The groups are shells around one centre, one inside the other: the same stretched ball of 4 dimensions in 8 sizes.
Known rows, each followed by its group:
-35, 27, 22, -161, 207, 29, -185, 266
(7)
-56, 37, 43, -131, 199, 160, 49, -193
(6)
45, 65, 91, -141, 161, 188, 185, -194
(3)
-316, 17, -60, 238, -33, -62, 44, -408
(1)
-304, 42, -62, 226, -42, -102, -62, -240
(6)
-165, -38, -15, 74, 79, -20, 93, -176
(0)
-6, 58, 36, -40, 72, -61, -102, 319
(7)
-86, -31, 25, -12, 130, 67, 177, -223
(3)
-21, 90, 38, -81, 107, 8, -133, 216
(2)
-23, 36, 14, -61, 101, -112, -225, 498
(3)
-158, 61, -16, 79, 23, -84, -135, 85
(7)
-173, 69, 15, 121, 6, 76, 183, -482
(0)
-244, -18, -46, 31, 138, 10, -81, -199
(5)
-129, 24, -1, 117, -1, -81, 40, -23
(2)
-104, 84, 33, 86, 2, 47, 142, -282
(1)
48, 27, 80, -90, 127, 107, 205, -84
(0)
-118, 67, 11, 115, -23, -58, 31, -48
(7)
-50, -37, 8, -123, 204, -15, -115, 260
(1)
-250, 66, -23, 153, 1, 23, 54, -428
(5)
-62, -25, 23, -156, 244, 113, 0, -51
(2)
-279, 9, -52, 210, -21, -80, 22, -285
(4)
-140, 26, 10, -56, 165, 119, 21, -270
(6)
-23, -39, 39, -147, 229, 110, 91, -55
(5)
170, -9, 98, -317, 290, 104, -14, 417
(3)
-86, 104, 37, 48, 17, 41, 61, -167
(6)
-75, 14, 9, -163, 231, 53, -185, 168
(5)
16, 68, 48, -166, 177, 41, -156, 290
(4)
-252, 18, -54, 147, 16, -106, -117, -60
(4)
123, 20, 90, -306, 288, 142, -37, 278
(4)
74, -8, 74, -199, 224, 107, 82, 126
(2)
-317, 17, -66, 228, -28, -94, -26, -294
(1)
-83, 16, 31, 70, 34, 22, 197, -218
(0)

New rows, each followed by its group:
48, 79, 78, -169, 171, 126, 11, 62
(4)
-31, 51, 38, 43, 16, -56, 42, 117
(6)
-186, -29, -43, 1, 138, -72, -177, 127
(5)
-249, 55, -47, 207, -53, -139, -100, -57
(5)
-223, 66, -25, 133, 4, -21, -26, -238
(4)
-58, 7, 2, -161, 219, -17, -269, 378
(3)
-97, 31, 23, 98, 7, -9, 160, -181
(6)
97, -15, 71, -255, 263, 77, -39, 339
(2)
-86, 57, 43, -30, 114, 149, 152, -365
(5)
5, -19, 50, -234, 285, 151, 2, 28
(6)
-162, 74, -2, 146, -34, -57, 16, -125
(7)
-146, 47, 14, 9, 102, 101, 78, -334
(4)
-34, 52, 24, -145, 182, 19, -204, 278
(1)
-104, -18, 18, 6, 113, 54, 146, -217
(2)
120, 23, 105, -284, 275, 215, 119, 16
(3)
-248, -22, -37, 174, 18, -33, 124, -368
(0)
-96, 35, 26, 80, 22, 14, 159, -208
(4)
121, 68, 96, -152, 129, 54, 43, 264
(1)
-279, 33, -60, 215, -41, -135, -89, -113
(6)
-142, 40, 21, 115, 11, 59, 228, -428
(5)
-207, -33, -33, -16, 173, 33, -60, -167
(5)
141, 55, 101, -222, 191, 90, 13, 300
(7)
-104, 48, 35, -3, 100, 130, 161, -379
(1)
-273, 37, -47, 204, -29, -72, -5, -272
(7)
150, 27, 105, -256, 232, 128, 62, 242
(2)
-248, 2, -41, 82, 87, 4, -25, -271
(7)
41, 111, 76, -74, 74, 54, 16, 108
(5)
-35, 83, 54, 38, 16, 35, 133, -124
(1)
192, 38, 116, -295, 244, 117, 13, 379
(6)
-145, 104, 19, 121, -25, 30, 97, -307
(3)
-217, 8, -33, 198, -33, -101, 57, -175
(5)
-237, 36, -24, 190, -24, -20, 108, -386
(7)
-129, -22, -15, 56, 69, -90, -33, 101
(5)
134, 37, 94, -174, 156, 41, 38, 332
(5)
-28, -3, 18, -200, 251, 28, -209, 326
(6)
-46, 39, 14, -125, 171, -16, -225, 329
(2)
-141, 25, -7, -91, 190, 61, -144, -25
(3)
27, 33, 47, -251, 263, 79, -191, 328
(5)
-95, -19, 22, -72, 183, 117, 114, -246
(2)
-149, 47, 6, 180, -54, -51, 151, -231
(3)
-40, 44, 15, -129, 169, -29, -247, 382
(6)
